The rows of a group lie close to one hidden flat surface of 13 dimensions, which may be shifted away from zero. Surfaces can cross.
Known rows, each followed by its group:
-233; -121; -151; 105; 673; -76; 397; -233; -66; 302; -246; -138; -105; 144; -7; -224; 68; 129; -68; 105; 10 | T
692; 130; 168; -145; -35; -188; 61; 76; 159; -94; -380; 156; 152; -125; 476; -64; -238; -163; -163; -379; 322 | V
-74; -138; 31; 185; 231; -161; 550; 11; -117; -102; 173; 316; -295; -35; -425; -87; 137; 56; -146; 371; -305 | V
93; -51; -34; -118; -299; -27; -427; -85; -299; -224; 238; -355; 134; -200; 303; 419; 232; 314; 123; -135; -171 | V
204; -157; 54; 10; -537; 439; -383; 100; -6; 98; -178; -247; 537; -163; -382; -291; -336; 113; -23; 212; -249 | K
-548; -186; -226; -113; 134; -269; 326; -52; -163; 173; 191; -177; 164; 34; 85; -15; -252; -43; -38; 298; -36 | K
1; 531; 543; 329; -86; -161; -457; 21; -65; -412; -362; 270; -201; -255; -456; -294; 128; -193; 118; 15; -586 | V
-713; 126; -66; -1; -477; 185; -404; 65; 488; 333; 328; -58; 313; 3; -225; 392; 180; -223; 50; -23; -9 | T
-435; 154; 311; 166; -329; -199; -306; 61; 64; -169; 15; 92; 87; -29; -44; 337; 13; -259; -295; 19; 139 | Y
-82; 165; -8; 328; -225; 141; -33; 266; -518; 255; 246; -378; -413; -24; -182; -164; 75; -477; -22; -334; -55 | V
224; 272; 60; 85; -297; -47; -787; -65; -288; -466; -285; -151; 333; 130; 384; 124; -162; 241; 43; -46; 236 | T
-34; -185; 18; -170; 579; 272; 233; -207; 655; 541; -126; 149; 20; -162; -199; -12; 22; -10; 89; -362; -38 | T
-206; 54; -110; 277; 168; -154; -158; 240; -96; 145; 134; -53; -135; -365; -189; 139; 717; 124; 225; 209; -399 | V
188; -121; -169; 467; -170; -45; 23; -304; -435; -114; -208; -329; 267; -31; -221; 25; -36; 360; -560; -27; -225 | Y
-442; -74; -222; 40; -717; 202; -285; -67; 238; -75; 8; -380; -39; -137; -490; -39; -104; -51; -218; -80; -234 | K
-259; -262; 150; 59; -382; 297; -540; 251; -297; -141; 232; 95; -53; -51; -35; -47; -98; -95; -265; 157; -497 | Y
168; -46; 277; 18; -27; 99; -160; -252; -259; -62; -296; -148; 328; -177; -174; -270; -247; 221; -62; 26; -590 | V
105; -360; -106; 97; -84; -64; -31; 4; -587; -227; -40; -233; 2; -176; 48; -134; -253; 194; -368; 101; -313 | K
-239; 82; -91; 195; -217; -248; -561; 271; -130; -110; 103; -167; 228; -322; 80; 438; 8; -72; -47; -134; 213 | V
125; 132; 35; -96; 103; -207; 99; 343; 630; 171; -522; 306; 67; -303; 39; -351; -61; -344; 50; -2; 70 | Y
248; -410; -321; 168; 54; 73; 21; 350; -103; 151; -41; -25; 18; -433; -144; -151; 360; 304; -115; 320; -437 | K
197; -153; 46; 217; -417; 592; -434; -3; -707; -273; 385; -192; -345; 573; 168; 148; 431; 339; -122; 187; -10 | Y
-201; 107; 302; 297; 263; -130; 288; -205; 111; 493; -163; 194; 261; 123; 181; 296; 445; -92; -464; -66; -69 | V
-193; 209; 218; 124; 259; -167; 79; -95; -396; -88; -254; -258; -205; -38; -301; -433; -598; -366; 58; -169; 83 | V
-147; 406; -39; -88; -415; 338; -1; 19; 341; 197; -46; 83; 92; 484; -302; -453; -562; -550; 135; -141; 227 | K
136; 393; 386; 148; -526; 15; -334; -44; -33; -402; 38; 191; -166; -61; -284; 21; 262; -63; 43; -28; -484 | V
426; 173; 397; -400; 77; -71; 179; 93; -337; -109; 215; -25; -401; -226; 135; -277; 111; -113; 661; -94; -398 | V
13; 75; 251; -219; -188; 45; -542; 136; -52; -448; -149; 29; 174; 165; 197; 26; -533; -69; 264; 140; 664 | Y
-108; -260; -719; 295; 55; 170; -192; 395; 182; -4; -117; 135; -461; 152; 8; -260; 35; -73; -422; -50; 121 | Y
-550; -131; -598; 80; 409; -317; 353; -274; 295; 241; -353; -315; 12; 73; -21; -98; 89; 233; -167; 134; 165 | K
-35; 199; -382; 365; -464; -119; -345; 29; -21; -154; -202; -378; -59; -386; -402; -88; 206; 87; -135; -174; -397 | Y
-45; -433; -406; -167; 482; 446; 0; -84; -189; 229; 296; -386; 41; -59; -384; -147; -339; 367; 550; 86; 38 | T
250; -307; 548; -437; -183; 65; -62; 53; -417; -366; -9; -266; -246; -138; 314; -22; 174; 262; 336; 379; 99 | Y
-5; -269; -4; -96; -250; 211; -537; 200; -197; -219; -165; -81; 282; -169; -80; -296; -625; 25; -40; 174; -189 | Y
-9; -299; 572; -61; -131; 99; -123; 2; 168; -168; -123; 119; 300; -457; -473; 111; -222; 93; -87; 266; -103 | K
-351; -265; 1; 71; 214; -130; 62; 386; 245; 98; 82; 541; 175; 135; 217; 225; -222; -287; -401; 292; 509 | Y
-170; 18; -121; -235; 466; -273; 183; 105; 427; 50; -144; 7; -240; -241; -27; -61; -171; -187; 336; -198; 449 | T
-188; 73; -60; -38; 136; 19; -233; 335; 353; 98; -495; -131; -447; -175; -15; -435; 389; -120; 324; 153; 157 | Y
-517; -182; -259; 71; -61; -145; -84; 47; 138; 213; 43; 72; 388; -9; 170; 167; 97; 60; -359; 262; -267 | T
-462; 236; -319; 119; 221; 156; -285; -571; 105; 69; -81; -175; 54; 507; -20; 26; 353; 459; 155; 83; -318 | K
31; -60; -369; 274; -418; -25; -262; 150; -111; -135; -53; -228; -57; 22; 137; 182; 176; 73; -374; -110; 236 | T
125; 212; 122; -230; -98; 123; 153; -181; 153; 45; -37; -119; -388; 144; 55; -155; 165; -111; 239; -290; 33 | T
-575; -44; -329; 472; 12; -111; -349; -138; -16; -101; -110; -221; 201; 106; -222; 342; 89; 226; -348; 123; 334 | K
-145; -170; 105; -59; -195; -266; 551; -116; -254; -44; 174; -542; -219; -110; -106; 346; 295; 152; 51; 166; 532 | V
-130; -27; -520; 89; -300; 223; -353; 295; 164; -133; 339; 331; -521; 193; 76; -5; 303; -93; -190; -155; -330 | Y
-240; 391; 158; 150; -629; -149; -252; -33; -231; -80; -278; -412; 221; 279; 224; -56; 161; -122; -81; 246; 226 | T
129; 19; -415; 82; -205; 130; -241; 272; -288; -128; 595; 59; -162; 193; 192; 222; -135; -153; -2; -302; 141 | V
-322; 29; 144; 140; 149; -146; 143; 18; -358; 352; -28; -146; 322; 70; 90; -127; -19; -109; -75; 348; -188 | K
416; -137; 165; 39; 102; -24; 20; 31; -397; -92; -587; -477; 281; -246; -121; -397; -291; 227; 151; 274; 276 | K
287; 207; -200; -29; -21; 243; 55; 91; -78; 175; 134; 297; 72; 566; 392; -227; 91; -19; 61; 177; -148 | T
257; -207; -268; -169; -189; 43; 231; 340; -154; -251; 229; -204; -637; 23; 118; -33; 351; 79; 234; 176; 454 | Y
10; -315; -294; -91; -256; 31; 406; 0; -114; -154; 329; -188; -106; -52; -388; -55; -166; 177; 30; 257; -21 | V
112; 233; -177; 230; 368; 99; 44; 143; 215; 397; -200; 103; 187; 280; 118; -4; 338; 6; 167; 112; 495 | T
126; -338; -485; -40; 117; -414; 189; 94; 104; -98; -496; -409; -310; -655; 97; -240; 390; 350; -156; 36; -226 | K
-86; -158; -235; 104; 573; -242; 51; 64; 460; 28; -524; 112; -66; -433; -224; -169; 233; 271; 42; 170; -53 | K
-109; 253; -45; -97; -29; -186; 20; 341; 116; 138; -204; 33; -86; -71; 75; -466; -50; -413; 270; 134; -104 | T
-439; 194; -39; -202; -296; 315; -784; 95; 205; -270; 1; -65; -93; 418; 60; -76; -293; -98; 427; 122; 453 | Y
-168; -95; 79; 186; 443; 110; 2; -57; -219; 249; -28; 45; -191; -78; -116; -210; 102; -30; -123; -62; -584 | T
-227; -154; 156; 80; -440; 184; -90; -362; -255; 7; 314; -195; 242; 86; -77; 324; 133; 241; -354; 29; -497 | V
-282; -346; -228; 55; -288; -18; 114; 36; 146; 83; -53; -121; 289; -95; -144; 86; -260; 19; -483; 143; 113 | Y
179; -114; -328; -32; -239; 523; -387; -36; -158; 120; 57; -382; 51; -6; -141; -289; 28; 282; 223; -28; -472 | T
65; -206; -334; 316; -58; 246; 203; 42; -31; 285; -16; -242; -419; -38; -175; -56; 411; 1; -393; -285; -59 | T
-303; -219; -439; 140; -16; 44; 568; 33; -19; 89; 405; 151; -339; 415; -149; 25; -144; -221; -428; 33; 212 | K
-23; -110; 186; -112; -49; -261; 277; -396; 234; -546; -251; -121; -564; -135; -158; 182; 159; 209; -177; -173; 299 | K

New rows, each followed by its group:
115; -3; -307; -146; -339; 63; 240; -184; 485; 102; -256; -154; -406; 64; 167; -168; 298; -33; -302; -446; -120 | T
100; -249; -244; -114; -63; -6; -99; 220; 100; 16; -178; -216; 359; -219; -28; -101; -523; 11; 20; 43; 403 | T
196; 60; -96; 184; -607; 570; -180; 155; -199; 206; 283; -181; 82; 57; -501; -238; 198; 27; 139; 140; -531 | V
-25; -363; -115; 48; -93; 246; -349; 253; -61; -145; -197; 87; -146; 155; 207; -225; -236; -45; -400; 89; 145 | Y
195; 427; -19; 464; -166; -1; -102; 218; -159; -139; 28; 293; -224; 254; -156; -94; -54; -411; -284; -245; 89 | Y
91; -112; 34; -116; 203; -208; 222; -452; 40; -268; -415; -160; -220; 94; 289; 24; 221; 384; -177; -22; 131 | Y
-321; 4; -287; -80; -324; -330; 163; 46; -257; -262; 109; -373; -514; 69; 198; -60; 213; -38; -23; 110; 12 | T
207; -271; -340; -280; 137; 28; 87; 304; -169; -122; 392; 127; -82; -331; -183; -328; -351; 70; 411; 182; -491 | V
254; 384; -146; 613; 80; 47; -486; -162; -74; -99; -386; 45; 279; 278; 64; 178; 390; 317; -247; -27; 197 | Y
257; -308; 34; 26; -427; 491; 66; 67; -10; 202; -422; -410; 213; 215; -30; -302; -84; 93; -293; 248; 490 | Y
144; 114; -226; 103; -445; -7; 447; -312; 69; 56; -1; -298; 361; 165; -300; 86; -215; 75; -214; -68; 276 | Y
100; 169; 222; 208; -36; 127; -401; 93; -16; -243; -55; 166; 42; 17; -224; 103; 56; 47; 122; 96; 171 | K
-38; 110; -384; -298; 39; 20; 220; -271; 552; 226; -231; -201; 45; -55; -160; -325; 200; 266; 415; 63; -285 | Y
234; 145; -197; 136; 124; -301; 799; -392; -188; -182; -109; -310; -605; 256; -50; -50; 312; 144; -118; -189; 345 | Y
177; 285; 17; 291; 198; -30; -275; 111; -710; -44; 118; 154; 222; 446; 438; -97; -123; -65; -32; 118; -115 | K
741; 230; 45; 12; -239; 225; 91; 145; -81; -293; -5; 283; -97; 143; -224; -379; -204; -44; 172; 40; -40 | V
-205; 146; -40; 207; -14; -156; -261; -116; -5; 93; -340; -342; 20; -225; 15; -12; 74; -80; -192; -326; -125 | V
-336; 471; -25; 436; -114; 306; 19; 4; 229; 614; 12; 35; 183; 499; -308; -49; 165; -424; -68; -119; 199 | V
-165; 239; -30; 133; 88; -293; 252; -184; 253; 20; 55; 35; -121; 180; 148; 513; 792; 198; 49; 133; 391 | Y
416; -2; 423; -10; 20; -160; 418; -256; -1; -434; -349; 234; 238; 45; -347; -170; -398; 182; -72; 402; 199 | V
454; -91; -234; 136; -197; 92; -119; 200; -181; -86; 93; -114; 248; -56; 25; 186; 94; 266; 30; 132; 300 | V
465; -122; -226; -309; -356; 150; 150; -43; -267; -540; 390; -13; -499; 1; -181; -274; -183; 209; 271; -26; -417 | V
-419; 283; 283; -9; -317; 155; -344; -493; 83; -75; -108; -145; 22; 331; -33; 100; 235; 119; -39; -49; -303 | Y
38; -68; -366; -216; 387; -78; 194; -194; -26; -55; 167; -94; -284; 220; 353; 155; 479; 456; 377; 127; 88 | T
466; 164; 2; -117; 85; 233; 248; -248; 157; 235; 10; 78; 101; 316; 265; 56; 470; 308; 194; 0; -75 | V
-4; -123; 49; 60; 340; -122; 139; 41; 167; -100; 34; 394; -63; -10; -80; 169; 93; 102; -50; 186; 194 | K
-266; 36; -51; 29; 21; -217; -67; 81; 360; 5; 19; 364; 46; 45; 232; 243; -184; -323; -392; -247; 227 | T
128; 58; 225; -125; 2; -348; 384; 141; -160; 52; -354; 69; 116; 31; 457; -351; -52; -192; -146; 327; -101 | T
6; -273; -235; 152; 401; 22; 375; 141; 41; 73; 61; 225; 89; 177; -279; -23; -349; 28; -97; 306; 577 | K
-201; 425; -6; -20; -66; 101; 10; -60; 506; 220; 219; 422; 40; 446; 87; 207; 381; -141; 171; 41; 70 | Y
-490; 172; -1; -4; -167; -41; -586; 79; -217; -265; 276; -96; -87; -26; -76; 75; -215; -149; 215; -55; -216 | T
-47; 97; 151; 65; -321; 343; -186; -134; -529; 29; 230; -314; 96; 236; -274; -254; -541; -214; 23; -179; -231 | V
76; -54; -317; -92; 373; 186; -125; -267; 272; 70; -284; 173; 171; 251; 73; -305; -581; 41; -152; -324; -82 | T
25; -111; -137; 298; 441; -124; 93; -308; -233; 60; -53; 226; 196; 370; 487; 369; 459; 488; -484; 192; -130 | K
39; -60; 308; -186; 38; -9; 910; 46; 201; 479; 34; 81; 75; 39; -163; -227; 48; -273; 104; 306; 144 | Y
-72; 122; -67; 285; 658; -208; 217; 60; -302; -54; -99; 99; -136; 213; -119; -184; -218; -84; 139; 200; 399 | Y
311; -26; 56; -283; -320; 10; 378; -166; 474; -282; 34; 421; 40; 5; -218; -95; -62; 143; 3; 205; -301 | V
-168; -243; -175; 174; 71; -467; 96; 116; -194; -304; 87; 26; -215; -89; 269; 421; -55; -50; -527; -125; 514 | T
-235; -186; -70; -141; 342; -87; 107; -215; -241; 275; -204; -352; -33; -240; 148; -392; -493; -172; -189; -441; -533 | V
352; 340; 556; 67; 51; 415; -418; 7; -256; 101; 170; 17; 181; 201; 0; 181; 231; 24; 539; -46; 201 | T
-121; -215; -22; 183; 23; 293; -602; 268; -260; 1; -67; -10; 294; 56; -16; -68; -95; 168; 5; 418; -1 | Y
-585; 10; -325; 276; 28; -78; -17; 202; -219; 13; 486; -90; -420; -89; -499; 32; 200; -107; 141; 146; -296 | V
-547; 12; 223; 76; -854; 225; -325; -170; 263; 55; -109; -337; -11; 115; -123; 176; 275; -118; -454; -49; -55 | Y
-199; 54; 171; 14; -159; 166; -123; -284; -256; -56; 232; -35; -95; 35; -221; -92; 36; 52; -34; -37; -803 | V
-31; -39; 3; 453; 235; -30; -255; -214; -336; -63; -341; -111; 274; 37; -38; 37; 79; 336; -389; 146; -124 | Y
211; -293; -85; -236; -387; 123; 272; -235; -146; -135; 187; -7; 122; 265; 276; 48; -251; 179; -385; -8; -169 | K
56; -390; -61; 24; 263; -612; 165; 276; -153; -389; 28; 182; 147; -573; 69; 329; -165; 191; -165; 287; 274 | V
-440; 247; 388; 70; -17; -301; -446; -62; 74; -289; -149; 174; -36; -460; -407; -108; 30; -98; 136; 70; -857 | V
306; 101; 368; 25; -52; -147; 54; 199; 143; 194; -171; 301; 221; -234; 297; 74; 4; -349; -293; -245; -81 | V
-426; -227; -447; -240; 247; -541; 412; -16; 356; -75; -96; 109; -116; -52; 307; 53; -313; -110; -272; -30; 322 | T
107; -103; -162; 127; -109; 9; -105; 263; -447; -59; 354; 55; 205; 240; 329; 240; 188; 154; -41; 383; 126 | T
-53; -76; 115; -221; 24; 157; -71; -188; 180; 10; 362; 419; 97; 182; 279; 278; -69; -25; -160; -231; -319 | T
-768; -95; -56; 95; 183; -599; -7; -104; -157; -224; 202; -202; -197; -313; -29; 494; 75; -6; -118; -58; 93 | V
-403; 118; 107; -106; 423; -180; -47; -131; 249; 190; -77; 187; 529; -26; -100; -29; -463; -67; 269; 173; 2 | V
405; 397; 218; 152; -154; -74; -429; 158; -27; -474; -61; 282; 250; 18; -173; 171; 120; 197; 418; 317; 265 | V
-127; -29; -263; 87; -223; -375; -241; 321; 209; -207; 27; 78; -67; -502; 17; 284; 118; -126; -174; -161; -31 | V
-117; -193; 545; -169; -61; 275; 186; 196; -143; 263; 215; 161; -56; 105; 56; -91; 200; -175; 84; 430; -195 | Y
194; 199; -298; 125; 185; -244; -38; -81; -180; -321; -219; -14; -375; 333; 471; -32; 233; 132; -93; -141; 302 | T
